There are 5 ways to turn a row about zero (a turn may also mirror it). The second row of each pair is the first, turned, with some noise. The first 45 pairs use one turn. New pairs use 3 turns, one after the other, and a turn may come again.
Some pairs, each with its turns in order after it:
[-11  61  -9  12  -2  -2   3  10]
[-33  -9   6  38  32  -8  17  -8]  kir

[  4  23  -9  22   1 -48  -1 -28]
[ 18  48  -3  18 -17  25  18  -5]  midop

[12 61 -3 11 33 10  3  2]
[-24 -11  13  18  44 -32   7 -31]  kir

[  1   6 -24  -2  31  21 -29 -12]
[  7 -15  39  11  12 -16  -1  19]  Niv

[ 16   5  20  15 -20  61  -5  34]
[  9 -22 -43 -40 -24  33  23 -10]  turez

[ 15   3 -21 -23   7 -19  -7 -29]
[  8  27   9  11 -35   2  16  -7]  lasu

[-11 -57  -8 -10  43   2  -1   0]
[ 17  26  28  -1  50  34 -17   8]  Niv

[-16  -3   7  -9 -25  -5  15  14]
[ 13  -6   2  21 -11  20  10  14]  kir

[ -6 -15 -10   3  61  -7  14 -22]
[-15  -9  35 -20  46  20   3  17]  Niv

[ 13 -26   8   8  -8 -12  -3  37]
[  6  11  17  -5 -12  37 -13 -12]  kir

[-52  22  23  16  19  59  34  11]
[ 19 -77 -12   8  45  11  18  -2]  kir

[ 30  50   6  61  47  -4  37 -33]
[ 49 -50  17   9  -7 -73  37  -6]  lasu

[-49  46 -43  61  45 -19   9   2]
[-55  14  23 -10  19 -31  70  52]  Niv

[-11  16   6  -8  11 -17 -18  17]
[ 16   9   3  21   6   1 -24   6]  lasu

[  6 -12 -12  24 -27  19  -5   2]
[  6 -19  21 -15 -23  -1  13  13]  midop

[  8   9  29  -5   9 -13  11  16]
[16 -7  7 21 26  9  9 11]  lasu

[ 31  -5 -12  -1  30  -2  15   2]
[  9  16  17 -22   8 -14   7 -28]  kir

[ 39 -26   6 -53  10   3  -6  -1]
[-16 -15  17  46  18 -27 -31 -14]  midop

[  3   0   7  24  61  26 -25   0]
[ 27  18 -26 -10  29 -56  -7  -6]  lasu

[-11   1   8 -14   2 -19  -4   9]
[-23  -6   9  11   4  -1  -1  -1]  turez

[ 13  -7  26  15  44 -10 -25   1]
[ -4 -11  12  -3 -13 -41  27 -31]  turez

[-16 -10 -10 -14  -2   1  46  -2]
[ 5 10  3 29  4 19 13 36]  turez

[  2  26  11 -16 -14  -8   8  14]
[-19   0  10 -11  14  26   3  -1]  turez

[ 12  -3 -52  48  -9 -61  -4 -22]
[ 14  44  39  15 -37  62  19   3]  midop

[ 24   2  10  -6  56  17 -11  34]
[ -6   0  17  -1  69 -14   4  -1]  midop

[ -4 -38  17  -1 -15   7  30   2]
[ -3 -30 -13  15  -9   1 -17  35]  midop

[-24  34  12  31  -3  -3 -30 -37]
[ 33 -20 -13 -21 -28 -23 -25  30]  lasu

[ -4   2 -34  39 -19  23  -7 -10]
[-25 -18   6 -38 -21 -26 -13 -10]  lasu

[-13  -6  17  -7   6 -19  10 -23]
[ 26  13 -16   9   9 -11  -8  13]  kir

[ 21 -11  28 -19   5  36   4 -19]
[ -3 -17   8  -2   8  -2 -50 -21]  Niv

[  5  -7  -8  61  -7  27 -11  13]
[-13 -22  13 -44  19 -39 -16  -4]  lasu

[ -3 -11  19   7 -61   1 -14   6]
[ 29  21 -39   4 -25 -24  -7 -23]  Niv

[ 20  12  -2  -4  19 -20   2  13]
[ -5 -16   5  -9 -10  24   4  18]  Niv

[ 61  -1 -14 -32  10  -3  -1   2]
[ 34 -19  43   6  -6  27  -2 -33]  turez

[ 20  25 -24 -21 -10   1  36 -25]
[30 13 31 -2 27 30 -6 23]  turez

[-18   7  11  57   2  -3  42  28]
[-50  36 -39 -13   3  -6   6  29]  Niv

[  0  -6  10 -20  15 -14   0 -61]
[-31  38 -16  35 -22 -18  -2   3]  midop

[  0  -6  -1  -9 -13  10 -44 -29]
[-24  -7 -14 -11 -28 -22 -24  25]  kir

[ 61  11 -26  20  -7  35 -14  13]
[ 54  -5 -15 -24  -6  27  -2 -48]  turez

[-28 -15   2  61  -5  -7 -14   3]
[ -4  -5  -2 -18 -13  37  52  24]  midop

[-22   7   0  23 -13  24  21 -22]
[ -6 -41 -24 -21 -14  -7   6  -2]  lasu

[-11  11  -2 -14   0 -36  46  24]
[-27  23  16  34  24  29  21   7]  turez

[ 14 -17  -5  -4  -1 -11  -9  -5]
[-5 -3 15 23 -6  2  1 -4]  midop

[ 61  13 -11 -61   5 -37  -6  54]
[ 27 -42   3  20 -54  80   1  13]  Niv

[-8 18 -5 -4  4 16  6  5]
[ -3 -19   8   5   8  -6  13   1]  kir

New pairs, each followed by its turns in order:
[-13  -4   1  27 -61 -18   6  13]
[-13  -8 -56 -25   9   3 -35   7]  midop lasu midop

[ 17  12  42  11  15  18 -15  15]
[ 17   3 -26 -20 -23 -24  25 -15]  turez Niv lasu

[-14  -2 -22  -3  -9 -20  50 -14]
[-43 -31  -1   2   6   1 -28  15]  kir turez Niv

[ 6 15 -4 -4 -9 13  1  2]
[  7  -9   1   9 -12  -6  -8  -9]  turez lasu lasu

[-20   4  -4  -2  12 -18   6 -43]
[-17  -2  11 -17  27 -12  33  15]  kir kir turez

[ 14   5 -29  -9  14  10  10 -14]
[ 17   9  -1   4  23  10 -15 -25]  turez midop kir

[ 61  -3   1 -13   5  -8 -18 -16]
[-20 -23  15 -29 -18  33 -34  12]  Niv kir turez

[-61  20  -8 -24  31 -13  29   0]
[ 18 -33  21 -38  22 -50 -20 -16]  turez kir kir

[-23 -27   1 -40   0  -2  32   1]
[-20   1   0  12  -7  22 -51  19]  lasu kir midop

[ -5   1 -61  -1 -42  -8  30  11]
[  4 -44  58  29  -7   9 -13 -18]  Niv midop kir

[ 16 -15 -11   3 -14  15 -12  61]
[  2   4 -13  43  18  28  27 -30]  turez kir Niv

[-2  4 16  1  5  1 16  1]
[ -4   5  -6   4  12 -14 -10  -6]  lasu Niv lasu

[ -2  -3  17 -61  14  -5 -23  -8]
[ 38 -11  11  32 -24 -10 -33  16]  turez kir Niv

[  5  43  -5 -36   3  27 -28  13]
[-14  31 -18  -2 -11 -16  48 -25]  kir turez Niv

[ 61 -42  -5  43  -1   4 -16 -52]
[-34  40 -46   5 -39  24  59   4]  kir kir Niv

[-15  -5 -37  -7  15   1 -16  -4]
[ 15 -23 -12 -27   5 -14  19  -4]  turez turez Niv

[-10  28  26  10   6  -3   7   4]
[ -4 -11  16 -23 -25 -14 -12   2]  midop midop Niv

[ 19 -42 -12 -36  -5  -6  10 -16]
[17 11 -6 23 -9 33 18 40]  midop midop turez

[-14   5  -1  17 -11 -17 -12 -26]
[  6   6  10 -14  -3 -31 -17  14]  Niv midop lasu

[  3  -7  52  61  -1 -52  22 -32]
[-54 -10 -14 -10  67 -23 -24 -43]  midop kir Niv

[ -2  -8  11 -25 -46  -9  60  13]
[ 32  -1  13 -29 -19 -17 -66   6]  midop turez turez

[  6 -14   9  15 -17 -21  35   4]
[  9 -13  -8  30  14  29  10 -17]  Niv kir lasu

[-29  -9 -31 -61 -35 -17 -40  61]
[82 19 26  1 -9 64 -6 25]  Niv lasu kir

[ 18 -29   4   9  -7  20  17  11]
[ 20  -6 -39   3   3  -8   1   2]  lasu Niv lasu

[-19 -18 -34 -29 -10 -21   9  15]
[39 40 -6 -8  3 18 13 10]  Niv lasu kir

[ 17  24  -3  -5 -15 -21  -8  -5]
[ 12 -13  23 -20  12   8 -18  -2]  lasu lasu kir

[ 36 -14 -48 -36  33  16  -9 -34]
[ 25 -54  41 -22 -15  -8 -40  -3]  Niv kir turez

[ 12 -33 -55   4  19  -4  41   9]
[ 17  37 -52  13  -1   5  38 -15]  Niv kir lasu

[-15 -14 -22   8  -7   8  -2  -6]
[ 0 19 -1 22 -6 -7  6 20]  lasu Niv midop

[  5  -6   1   3  10  -8 -14   1]
[ 9 10 11 -7  6  6  1 -5]  kir turez Niv

[ 24  12  -4 -22  48   4 -61 -39]
[  3   3 -41   1  41  17 -55  51]  kir turez kir

[ 24  15   7  11   0 -14 -23 -61]
[ 32   4   2 -43  29  14  33  19]  Niv lasu turez

[-6 36 22 22 27  1  7 11]
[  6  27   8 -35  21   1  -4  26]  Niv Niv turez

[ 32   4  38  -3  36 -10   7  38]
[ 49   4  34   3   7  -8  40 -18]  lasu lasu lasu

[ 17 -14 -15 -12  12  -1   1  -7]
[-11  28  11   6  -6   1  -8  -6]  turez Niv lasu

[ -3 -24  -8  -9  48   5 -42  -4]
[-20 -36 -10 -25 -17  14 -42   6]  Niv Niv turez

[-10   2 -27 -18  -2   3  26  -6]
[-13   9  21  21  -1 -10 -24   7]  lasu turez lasu

[ 28 -61  44   2  -2  61  15   1]
[ 28 -35 -17 -38  60  49  25  -9]  midop Niv turez

[  3  25  11   0 -13 -33   7  37]
[  4 -17  -3  20  26   8  15 -43]  lasu midop lasu

[ -4 -23  -4   5  57  61   7   8]
[-35  31 -14 -20 -69   9  13  -2]  kir turez turez

[ -2 -11  -5 -36  -2  20  -9   4]
[-24  -7  15 -24 -18  11  -4   5]  turez turez lasu

[-17  -2  35  -8  11  11 -30 -23]
[-15 -43  -6 -12  -4 -18  -1 -17]  turez lasu kir

[ -6  -4 -61 -31  14  19 -14  18]
[ 10 -52  28  22 -28   6  11 -30]  lasu lasu midop

[  6  14 -24   0  21  43  22  26]
[  0  -9  15 -28  10  47  23 -12]  kir midop midop

[ 13 -61   1  32  61  32   8   7]
[-10 -53  53 -27 -35  -8  41  12]  lasu lasu lasu

[-8 -2  4 -1 -5 -8 11 -5]
[ -3 -13  -2   2  -4   8  -8   4]  turez Niv lasu

[ -3   6  13 -19  16 -36   0 -26]
[-25  12  18   8 -25  -1 -33  -8]  midop lasu turez

[-14   5  31  17  10 -17 -15   1]
[ 29 -14   1 -14  20  11  15   3]  kir turez Niv

[  4 -29  -4 -61   3   8   7  61]
[ 41 -13  36   7 -19  67   8  26]  turez midop kir

[  8 -61   2 -31   5  23 -15 -37]
[-27 -48  22   9 -51   7   0 -26]  Niv Niv turez

[  9  -6   3  60  27  51   2 -26]
[-19   9  37  70  12  29  -4   7]  kir kir lasu

[ -2  56  -4   6 -23 -19   7 -61]
[-37  78  12   9  11   6   7   7]  turez midop midop

[ 14  14  10   1  -4  37  61 -11]
[ 33  -9  -6   2  29 -32 -19  45]  midop lasu lasu

[-18  -3  34  -1  -1  -3  20   2]
[-22   3  -1   6   4 -29  20  -6]  turez Niv Niv

[40  9 55  2 61 -7 26  2]
[-11  -5  49  51 -17 -33  39  33]  Niv lasu Niv

[ 0 -1 -9 31 -7 -6 20 -3]
[-16  20   4   3  23 -17  -6   2]  turez turez midop

[-9 -2 46 -6  0  7 -1 14]
[-12 -30   9   2  -1 -21  31   4]  lasu midop turez

[ -9  -1   1  -9  -4 -22 -40   3]
[  1  26  12 -16  -2  -1  34   2]  midop kir kir

[ 25 -52  -4  38 -61  -3  -1  16]
[-14  45 -29  44 -34  34 -11  37]  kir kir turez

[ -7 -49   3  -6 -40 -10  42   4]
[-35 -58   9  -1  25 -25   4  18]  midop lasu turez

